The rows are grouped in 3 different ways at once. Each group adds its own fixed numbers to the row, and there is some noise. The rows also spread widely along 12 directions, which tell nothing about the answers.
Some rows, each with its group in each grouping after it:
[-15 -25 -10  24 -25 -11   2   0  19  19   1  -9   0 -13  16  -5 -14   5
   0  -9   1   7  -6   9  20  28   1  20  14  -3  29  10  12  -1   9   8
  14  -6  10  31  -3  -2   3 -40 -35] : rivag k861 (2)
[ 17 -14  -9 -15  31 -33 -30  23 -14 -20  20   2   1 -23   9 -27  16   8
 -17   6  20   1  -4  20  -7  -1  17 -31  -8  22  16  24  27 -18  15 -34
   9   6 -17  -1  13  10 -27  -9 -14] : makib k944 (3)
[ -6   0  -4   4   9  15  -2  -2  -4  -9  22 -19  18  16   8   6  11   5
 -28  -1   5  -7 -11  -8   2 -19 -27   7  29  -3 -11  12   3  -4  -1   5
  -2  -4  -2  -2  11 -14  -4  -8  -7] : vulu k861 (5)
[  4  -7 -12   9  -1  28  49  18  10  37 -42 -28   8  22   5   5  -1 -31
  -2   7  -1   0   5 -13  42 -16  15  15 -11  20   0   1  12 -10   7   8
   7  -3  13  13 -21 -41  19  19  27] : vulu k560 (2)
[ -2  -3 -15   0  18  14  45  -9  17   1   0  -4  -9   2  11   9  -1  23
  -5 -25  12 -11  11  -4   0  49 -23  18  18  -9  -6   1 -12   4  12  10
 -13 -23  34  -2   5 -33   0 -11  -7] : rakep k485 (0)
[ 31 -25   4  -9   1 -40  24   4   5 -17  16  -7   3 -23  -5 -17   2  13
  -5 -32  27  16  18  14 -14  17 -10   9  11 -12  12   2 -16  13   2 -10
   7 -21  15   7  16   0  -1  -9 -11] : rakep k560 (4)
[  5  -9   2  -9 -34   9  -7 -16  40  24 -25 -22  -8  37  -9  16   7 -19
  44   3 -29  12  28  -5  31  -1   4   5 -34   4  -7 -19   7  -8 -11   1
  -5  -3  26   2 -23 -15  14  16  12] : Zun k50 (3)
[-19   7  -7 -14  37  -1 -25  -4  -7  13 -43 -10  -8 -24  20 -14  -6  -7
  -4  33   4 -13 -15  -6  -9 -10  13 -13  -1 -10  -9   5  22 -13  -5   7
  -6  21  13 -14  23 -15 -17  -8 -23] : rivag k50 (0)
[-26  -7 -30   0   0   7 -47  -1   4   5   6   3  -3  -1  -8   6 -14 -11
   7   1 -23  13  -3  15 -14  15  25  10  23 -13   4   3  25   2  -4  13
  25   7 -19   0  -6   6  -1 -17 -23] : zape k944 (5)
[  0  29  12  -6   6  17  -6  -1 -21 -25  26  -1   9  34  -4  13   3 -16
 -16  16   4 -14   0   1 -11 -18 -23 -12  -4  10 -11   9  -4   4 -14   4
 -32   0 -29  -9 -12   9  -6  26  -3] : zape k485 (4)
[ 15 -19 -13   5 -12 -18 -33  26   5  -6  44  21  11   9  -1  -4  15 -28
  15   0  -2   8   2  21 -23 -20   9   1   7  20  13  17   2  19  14  -3
  18  -8 -46  -2   9   8 -26   1   0] : Zun k861 (1)
[-10  23  11 -16   5   9 -43 -33 -10 -16  -7 -14   5  10 -10   4  -7 -12
   5   5 -31   4  -8  -5 -24 -38 -14  -7  18 -27 -30 -12  -7   4 -32  22
  -9  11  -2 -20  17  15   3  12 -26] : makib k944 (1)
[ -5  -3   5   2  -4  13  20  -9  10  26 -39  -7 -15  11   9  13  -8 -34
  43  17 -28   3  18  10  18  15  16  -6 -41  23  -1  -6  11  -9 -10   3
  -2   1   0  -7 -39   1  -5   8   6] : vulu k944 (4)
[  6  -9 -17   4   3   5  32  15 -13  -5  42  -7  29  10 -12  10  -9  -1
 -44 -34   7   4   1  10 -19   9   9  37  40 -14   1   3 -16  11   9   3
  32 -19 -20  14 -10  -3  13   2  19] : vulu k861 (4)
[ -7 -18 -19  10   1   7  -9  24   0  21  14  -6  15   5 -10   4 -11 -39
  -8  -5 -12  11  -4   9 -11 -22  28  32  33  -8   2   2  -5  20   6  29
  40  -1 -26  -5   7  -6  -3  -1   7] : rivag k944 (5)
[ -4   3 -20  -3  28  17  28  27 -12  23 -23 -12  10   1  15  -5   0 -22
 -26  25  21 -15   2  -7  17  -4  20   0  -7  19   5  16  18 -13  10 -12
   1   6  -7  14  -9 -26   2  12  12] : zape k861 (2)
[ 27   0 -34 -14  39 -20   5  26  -8 -22   6   7  -1 -22   7 -20  19  13
 -11  -1  44   3   8  -1 -17   9  -6 -18  11  22   7  23  20   0  27 -16
   1 -14   2  12  29 -33 -19   1 -11] : rakep k944 (2)
[ 13   2   8   6   2 -19  48 -19   3 -13  29  15  -8 -17  14   8 -24  12
  12 -22   9  -1  19  25 -25  57 -13  10   1   5  11  -1 -31  15  -1  -5
 -19 -26 -16   8 -19  25   0  -5 -11] : Zun k861 (2)
[ 20 -12  28   9  -6 -20  40  -6  -8  -4  19  -5  10 -10   6   3  -5 -24
   7 -19  -4   7   7  18 -15  -5 -10  12   6   9  -1  -2 -38  14 -12   8
  10 -18 -25  -9  -3  23 -11   6   2] : rakep k861 (4)
[ -8   4  33   5  -6  -7 -23 -16   1  -6 -32 -25  -8  -2  25 -11   5 -11
   9  42   5 -10 -18 -10  30 -35 -30 -30 -14   2   4  12  13  -9 -19   9
 -39  16  16  -3  22   6 -13 -13 -44] : zape k485 (0)
[  8   3  -7  -4  15   2   7  20 -15 -24  12 -16  10   5   8 -10  16  18
 -40  10  36  -7 -10  -7  14   2 -22 -14   6  13  12  25  28 -12  12 -19
 -20  -4   8  25   6 -20   0  -2 -10] : vulu k485 (4)
[ -4  12  -3   9 -33  18 -15  -4   8 -11   2  -3   3  29  -9  15  -2 -19
  22   3 -18  13  10  -2  -2 -10 -20   6   4   3  -1  -2   9  15  -7  24
  -6 -11  -4  13 -11  -7   8  11 -13] : vulu k485 (4)
[ 12  -1   7   5  35  14  58   5  -8   7  -7 -29  17  -6  27  -2  11  13
 -38  -8  31 -16 -28 -15  20  -6 -23   1  25  19  -4  18  -2 -16  15   1
  -8  -9  12   7  21 -35   0  -3   5] : Zun k50 (0)
[ -1 -31   0  14  26   1  49   7  15  25  10 -16  -3  -7  28  -3  14  12
 -15 -15  19 -19  -7   0  26  32 -14  10   1  24   4  23   4 -11  24  -4
  -4 -13  27  -7   0 -29 -22 -33  -5] : makib k944 (4)
[ -2  -1  -4  -6  -9  15   3 -16   0  -7  -3 -29   3  13  -3   7   8  31
 -23 -23  -6  12 -11  -1  29  28 -12  -1   3   0   4   2  32 -36  -3 -20
   7  -3  18  28 -22 -10  19 -11 -12] : rakep k50 (4)
[  9 -27  -2  -9 -31 -32 -19  -6  23  15 -23 -17  -6  -8 -17 -11 -15 -15
  20   1 -12  26  29  10  13   0  30  15  -9 -28  17 -16   2   6 -15   1
  18   4  24  15   1  11  23  -9 -11] : makib k944 (2)
[ -8  34   1 -19  24  11   9 -15 -33 -17 -17 -12   9 -15  -6   5 -30   1
 -22   3   0   7  -4   3 -34   4   3  -2  20 -25  -7 -10   4  -4 -23   4
  -7   3 -14  16  -6  16  26  23  -9] : Zun k50 (4)
[ -1 -14   0  11   2  -3   9   7  -5  19   3   8  -1   0   4   7 -12 -30
  14   2 -18   2   2  27   0  15  27  12 -14  22   8   4  -9   0   0   6
  19  -5 -38 -17 -20  15 -15  -2  11] : rakep k485 (2)
[ -4 -16  15 -13   2 -16   1 -28  10   6   9 -19  -2   3  -2   1  -6  14
 -14 -18  -7  -7  -1  11   8  19  -5  16   4 -31  -8 -12 -16 -11 -18  -6
  -2  -2  19 -16   1  14   2 -20  -4] : rakep k50 (1)
[ 31   0 -19  -7   6  -1   8  19   2 -11  12  -2  14   8  -4  -5  28  -1
   0 -15  16  14   7 -10 -10  -8 -18  -7  15  20   0  11  12   3  21  -7
   6 -20   1  14  21 -37  -6  14  10] : rakep k50 (1)
[ 15   4  -8  -4   2  -7  27   7  -9 -11  10  -7  11   0   3  -8  -1   5
 -23  -6  22  -1   8   4   3  14  -7  -3  11  -2  18  10   8  -2   3 -19
 -13  -8  -2  32  -6  -3  10   5  -3] : rakep k861 (1)
[-28 -14 -25  18   5   8 -12  17 -10  21  14  14   1  -7   8   4 -24 -19
  -6   1 -17   0 -20  34  -5  36  38  15   9   9  26  17  23  -1  12   4
  27   1 -47  11 -24  19  -7 -19  -7] : Zun k485 (1)
[  0 -15  -9 -20  23 -27 -19  23   2  15  15  15 -10   3  -2 -11  -2 -25
   3  19  13 -12  23  19 -20   2  38   7 -18  -2   1   3  -4  10   5  -9
   6   6 -18 -27   6  -4 -26   4  18] : rakep k50 (0)

New rows, each followed by its group in each grouping:
[ 11  -9 -15   2  20  -9  24  24 -13  -9  18   3   7 -12  19  -8  11   9
 -21  -5  26  -7   0  17   2  32   6 -11  -6  35  21  27  25 -15  23 -32
   7 -11 -18  19 -16  -4 -16 -10   0] : vulu k861 (4)
[-17  31 -18  -7 -10  41   5 -26   8 -15   4 -13  -4  41  -9  24  -6  16
  -4 -10 -11   5  15 -10   5  22 -31   4  22 -12 -12  -7  18  -1 -14  14
 -29  -9  15  19 -23 -17  24  13 -13] : rakep k944 (5)
[-19 -14  14   7  13 -10   1 -26  12   7 -14  -6 -17 -22  34  -3  -1  14
  16   7  -4 -18  -9  11   8  39 -16 -10 -20   6   2  10  12 -17  -4  -8
 -15   2  18 -13  -6  10 -28 -44 -38] : vulu k861 (4)
[ 33 -27  14   3  26 -21  29  22   4   5  40  -4  14   3   8  -3  28 -16
  -8 -18  22  -6   0   7 -13 -17 -11  10   0  30 -11  14 -27   8  22  -2
  14 -21 -17 -29  21 -18 -32   6  29] : Zun k50 (4)
[ -9  -7 -34   6 -14  -2 -17  39   7  17 -15  -2   2   0  -1 -10  -4 -24
   3  20  22  14  12 -11   3  -7  16   9   8  -1  32  13  42  15  19  14
  12   2   8  42   9 -37   8   0 -13] : rivag k50 (4)
[ 24  -5  29 -14 -17 -33 -23  -8   4 -29  38  -2   4  18  -3  -3  16  -9
   6  10  12  -3  23  11 -10 -25 -19 -13 -19  -2  -1   4 -17  12 -16 -16
 -25  -5 -12  -9   4  25 -20   5 -12] : zape k861 (4)
[  6  -8   7 -13  10 -22 -27  -8 -21 -11  -6 -17  11 -26  -7 -13 -16 -12
 -13   2 -10  16 -12  20 -14 -21  20  -3  17 -21   3  -4  -3  -6 -22   1
  21  11 -22  -4  11  35   4  -2 -18] : rivag k944 (5)
[ 20   0  22  -3  28   0  56   0 -23  -5  10 -12  17  -8   8   1  -2 -12
 -18 -20   4  -3  -3  13 -11  -5  -6   3   4  19 -12   4 -23  -4  -6  -4
  -1 -13 -20 -12 -11  11  -5  21  15] : makib k560 (4)
[-12  16   1   8 -20  14  -2  -9   2  10 -36   2   1   0   4  11 -26 -42
  37  16 -26  10   9  -2 -18 -23   7   8  10 -11   0 -12  -9  22 -18  39
  -1   1  -8   9  -2   4   7  19 -19] : rivag k861 (0)
[-17   3 -34  10  10  27 -14  19   5  20 -16   3   6   7  17   1  10 -23
  10  16  -3  -4 -12  -9   0 -10   3  -4  14  21   1  21  31  -1  18   9
  10   1 -13  11   7 -31  -9   1 -10] : Zun k861 (1)
[  3 -17  -3 -12  23 -19  -1  17   1  15 -24 -10 -10 -17  12 -18   9 -12
  -3  27  23 -13   8   4  12   2  10  -7 -23   3   9  13  14  -6   5 -14
  -7   6  17 -10  15 -16 -17 -11  -6] : rakep k485 (4)
[ -7   7  43   4  13 -18   5 -29 -15 -18  15  -8  -2 -17  25  -4  -4   0
  -4  10   6 -16 -14   4 -20 -15 -44 -10   7  -5 -12   8 -26   2 -19  13
 -28  -2 -11 -24  21  25 -26 -16 -39] : rakep k861 (4)
[ -7  14  16   0   3  12  16 -41   9 -17   7 -15  -5   5  20  11   0  30
   3  -9  -8 -13  -5  -3   7  30 -45 -16   0   4  -8   0   1 -20 -11  -8
 -38 -10  13   7 -10   8  -1 -11 -30] : Zun k861 (3)
[ -1  41 -23 -12  -5  39 -20   9  -4 -10 -45  -7  -1  27  -5   7  10 -21
  20  36   2   8  14 -23   2 -25 -18 -25 -11  16  -5   4  40   3  -4  11
 -27   3  10  24  -4 -38  11  39 -18] : rivag k485 (4)
[ -9 -18 -20  -4  34  -4  -2  24  -5  15   0   6   1 -14   8  -9  -6 -18
 -11  16  13 -11   1  14  -7  14  29   7   3   5   7  16   8   2  10  -5
  14   3 -16 -13   6  -7 -16  -9   2] : zape k485 (5)
[ 20 -23 -27 -13  20 -17 -23  20   6  -4  -6   1  -4 -15  10 -17  28   3
  11   0   6  12   6  12   6   5  21 -25 -15  32   9  19  36 -20  23 -27
  22  -1   0  -1  11 -18 -24  -8  -7] : makib k944 (0)
[  6 -10  -7 -11  26 -20  10   4 -23 -21  26  -3   6 -25   2 -10  -5  32
 -46 -21  21  -1 -12  29  -3  46   9   0   9  -5  19  15  12 -18   4 -33
  10  -6 -15  11  -9  20  -1 -21 -13] : rakep k485 (4)
[  9 -36  13  23   0 -10   6  22  19  21  20 -11   9   8  18  -6  26 -29
   5  -2  12  -8 -11  -3  10 -34 -17  16   4  23  -4  21 -12  17  21  25
   8 -12   3 -27  28 -26 -38 -19  -6] : rivag k560 (4)
[-41  21 -25  -9  14  35  -7  -7   8  24 -24   8 -19  32  10  16 -21 -23
  17  43 -16 -27  31   3   2  30  23   2 -29  -3  -4  -6  28  -3 -12  -2
 -29  14  -3  -6 -44  -9   1  14   5] : vulu k861 (5)
[ -2  15   8 -15  43  -4  18 -18 -16  -8 -21  -7 -12 -20  25 -15  -2  12
  -6  20  11 -23  -5   5   6  22  -6 -38 -24  17   1  14  22 -27  -7 -29
 -39  10   6  -2 -12  11 -14  -2 -18] : makib k944 (1)
[ 20  -3  23 -15   6 -22  14 -14  18  -3   4 -15 -10  18   4  -7  11   0
   2  11  21 -20  23  -3  13 -12 -24  -7 -33  -2 -10  -4 -22   2  -9 -11
 -46  -3  26 -22   5  -7 -12   5   1] : rivag k560 (2)
[ -8  -1  23  18  27 -11  -4   0 -30  -9   7  -7  10 -30  30  -8  -4  -7
 -15   8   6  -6 -45   6 -20 -18 -19 -12  20  20   1  24   7  -8   4  17
   9   1 -32 -10  23  14 -31 -23 -31] : vulu k50 (4)
[ 12   1  16   0   7  -7 -12 -18  -3 -27  17 -17  11  -5  17  -4  20  20
 -12 -10   5  -3 -18  -1   0 -14 -39 -21  10  11  -7  12   0 -17  -1 -13
 -11  -8   2  -1  19   5 -20 -13 -33] : rivag k861 (3)
[ 25 -10 -21 -20  39 -14  16   5 -19 -26   3 -11  13 -38   8 -14   8  39
 -38 -37  18  13 -20  25  -5  36  14 -19  18  12   9  17  22 -30  11 -42
  26 -11  -4  12   3   4  -5 -15 -13] : zape k560 (0)
[  3  -1 -10  -9  24  19 -21  -9  16   9 -29 -20   0  11  13  -2  31  -2
  12  11  -3  -8 -12 -16  15 -33 -21 -15 -11  20 -33   7  13 -21   3   3
  -6   3  23 -31  27 -41 -19   1 -11] : Zun k560 (2)
[ -4   8  -1 -15  25 -19 -12  -5 -21 -17  -4 -11   3 -27  -3 -11 -22  -3
 -24   8  11   0  -5   1 -37 -13  -1   5  29 -35  -7  -2  -7  11 -16  15
   2   4   1  -4  24  11   1  -6 -24] : vulu k944 (4)
[-24 -22 -22  17  19 -13 -16  23   8  22  -1   9 -11 -23  22 -15  -9 -17
  11  21  12  -7   0   8  -6  17  17   7  10   7  21  22  22  13  18  16
  10   6  -6  -1  17 -12 -24 -29 -26] : makib k944 (5)
[-31   1 -10  14  21  24  14  10  -4  37 -24  -2   1   0  27   8 -15 -33
   2  23  -7 -19 -13   1   1  -1  19  12   8  10  -2   9   7   0   6  20
   6   7 -17  -7  -4 -13 -12  -4  -4] : Zun k861 (0)
[ 17  -6  -1 -14   2 -18 -28   7   0 -10 -19 -18   0  -2  10 -16  20   7
  -2  20  12   7  -5   4  23 -13   5 -31 -21  17  10  12  40 -28   1 -29
  -4  10  11  12   6  -8  -8  -4 -11] : vulu k50 (0)
[  5  -6   1  29 -29  24  29  12  12  20 -27 -13  11  19  11   8   7 -36
  29   6 -15  13  -7  -9  31 -16 -13   3  -5  33  14  10  15   3   8  22
   4 -13  -2  22 -10 -23   4   9   3] : vulu k485 (1)
[ 35 -14  28  16   8 -25  41   8  -7 -17  28 -13  18 -16  17  -9  12   3
 -15 -12  29   1 -19  10   8 -11 -32  -4  12  27  13  19 -26   1  10  -1
  -9 -21 -13   4  23   6 -12  -9  -7] : Zun k485 (2)
[  5  -9  33   3  -9 -16  -8 -24  18 -11   4 -22  -8   4  19  -7  16   9
  12   6   7  -9  -5  -2  17 -11 -46 -16 -15   5  -5   9   0  -4 -10   1
 -37  -3  22 -11  13   2 -17 -21 -39] : Zun k560 (4)
[ 22 -20  -9 -19  13 -42 -42  23  -2 -32  61   7   6   2  -9 -21  29   9
 -22  -5  34   3   9  13 -21 -14  -5  -6   8   1   3  22   7  10  13 -20
   2  -6 -11  -8  26   1 -26 -10 -11] : makib k944 (4)
[ 16   6  25 -13   5 -12   3 -24  -5 -20  21  -1   5   0  -5  12  -2  -7
  12 -17 -15   8   6  15 -30   2 -15  -5  -3   2 -20  -8 -26   5 -19   3
  -2 -12 -18 -21  -2  24 -13  10  -5] : zape k50 (4)
[  0 -22 -12 -11   6 -16 -25  22  -2   3  -4 -16   6  -3  -5 -15   5  -3
 -26  13  13   2   0   9  14  -4  24   4  -5  -9  12  10  22 -10   5 -15
  16   6   5   3   6  -4  -1 -13   0] : vulu k485 (4)
[  1   0 -25 -18 -13 -15 -44  -1  18  -9  -5  12 -12  -1 -13  -2   1 -11
  33   7  -3  13  36   8 -31   8   8  -1 -10 -18   1  -9  11  18  -4  -1
   2  -4   9   3   5  -4  -6   3 -25] : rivag k861 (4)
[ -8   9  13   4 -10 -20 -26   4 -23 -10   5   8  -7  -2   3  -6 -25 -35
  13  35  -7   7   8  26 -10 -12  17 -15  -7   7  26  10  14  11 -19   8
 -13  14 -51   9 -19  40  -7   7 -20] : rakep k944 (5)
[-26   5  -4  12   5  28   3 -11 -13   4  -5 -24   5   5  13  13  -7   6
 -25  -6 -16   0 -33   1  17   8  -6   7  20   4  -4  10  25 -22  -4  12
   8   3  -4  10 -18  -2   5 -20 -21] : vulu k944 (4)
[ -6  -8  -9  11 -10   6  32   4   5  23 -17  -9   3  -2   8   1 -19 -15
   1  -1  -3   0   6   8  17  27  17  11  -3   1  27   2  11  -1   0  -4
   3  -4   0  32 -27   0  13  -6  -4] : rivag k861 (1)
[-27  44  -5  -8  17  46  -5 -20  -2  -3 -20  -4  -6  37  13  20  -3  -5
   6  26 -14 -20  -4 -20  -7  -5 -27 -11  -1   4 -30  -1  17  -7  -9  24
 -37   6   7  -8 -11 -27  -1  19  -7] : vulu k50 (0)
[-27  -8  22  42 -20  29  41 -15   0  31 -16 -21  11   4  33  17 -17 -20
   0  -4 -27  -4 -34   2  33  -1 -11  19  19  17  10   9  -4  -7  -3  32
   8  -5 -12  14 -18   4   0 -21 -22] : rivag k861 (0)
[ 33 -27  -1  -9  18 -23  16  36  -8  11   3 -20  14  -2   3 -17  24 -21
 -20  10  26   2   0  10  25 -26  27 -11 -19  31  13  18  12 -16  15 -30
  16   2 -15   2   2  -8 -11   9  25] : Zun k944 (4)
[ 11   5   0  -5  22   7   6  20 -21  -1  20   1  11  22   1   5  17 -22
 -11  10   4  -6  -1  13  -4 -14   8  -9 -18  39  -7  16  10 -12   7 -15
   5  -3 -39 -13 -17  -6 -22  22  23] : rakep k50 (4)
[ 26  -8  10  -1 -34  -8  -6  -7  16 -15 -13 -10   6  14  -8   5  10 -17
  31  -4 -16  25  14   4   6 -22 -13  -3  -4   6   1  -8  -5  11  -8   9
   3 -13   6   6   6  -1   5  12  -3] : vulu k485 (0)
[  0  -3  -1 -15   6  -1 -12  11  -4   1  20  -4  -1  30  -9   3  10 -11
 -11  13   4 -11  16  14  13   3  10   1 -25   3  -2   5   8  -6  -4 -19
 -11   2 -12 -13 -22   1  -9   8  14] : rakep k485 (4)
[ 21 -23   4 -24 -17 -45 -36 -13  26  -3 -11  -4 -11 -18 -15 -10  -3  -9
  42  -4  -8  26  33  18 -16   6  16   2 -23 -24   4 -19  -5   8 -15 -11
  13  -3  16  -7   8  16   0  -3 -11] : Zun k50 (4)
[ -8  42  -5   9  -8  44  18 -29 -13 -24   7 -10  14  24   6  25  -4  14
 -11 -13 -11   2 -13 -10  -8   6 -46  -2  28   7 -13   1   3  -5  -8  17
 -24 -13 -10  26 -15  -9  14  12 -27] : rivag k861 (2)
[  4  11  18   9 -22   4  32 -24  -7 -13   5 -10  12   1   0  15 -23  -8
   1 -24 -17  15   3   6 -17  -3 -20  19  39 -20  -3 -12 -33  15 -21  29
   2 -18 -10  13  -2  17  19   9 -13] : rakep k861 (0)
[  3  10  33   0  31 -25  22 -29 -27 -25  -6 -14   2 -45  21 -11 -31   9
 -24  -3   7  -7 -24   8 -33  -6 -19  -4  37 -26  -7  -1 -32   6 -22  22
 -14   1  -4 -12  29  33  -7 -14 -35] : vulu k944 (0)
[-27   5 -24  10  -2  11   2  17  -8  -4  32  -2  10  10  -9  -1 -25   6
 -36  -7  15   1   3   5 -13  15   1  28  46 -26  19  13  15  20   4  18
  -4  -5 -12  29  -7  -6  20  -4 -16] : makib k560 (5)
[-16   6   8   1   0   4 -15  -6 -17 -16   0 -31  19   1  -3  -7 -14   3
 -47  15   9  -3 -21  -9   5 -33 -19  11  39 -37   0   3   7   0 -21  17
  -7  11   3  14  21   4  20  -7 -23] : vulu k485 (5)
[ 12  13 -16 -20 -18 -10 -27  11   0 -13 -19  -2   2   5 -21  -3  -6 -18
  20  17   6  26  31  -1 -14 -12  13 -13  -9 -10  14  -7  28  10 -10  -5
  -3   2   2  35  -4  -5  19  29 -10] : zape k50 (4)
[ 21   3  16 -34  15 -21 -15 -20   3 -11 -10 -12 -15   4  -2  -5  12  -2
  14  19   1  -3  24  16   6   1   8 -30 -47   4 -11  -7   6 -18 -21 -36
 -25   7   5 -20 -16  20 -10  14   3] : Zun k944 (4)
[-13  27 -10   1  -2  19  19   8  -4  -9  -8   5  -4  21  13   2  -9  -7
   2  29  18 -10  22 -11   2  10 -12 -14  -4   8  16  11  27   7   2   2
 -47  -1   1  39 -21 -15  10  23 -12] : makib k861 (0)
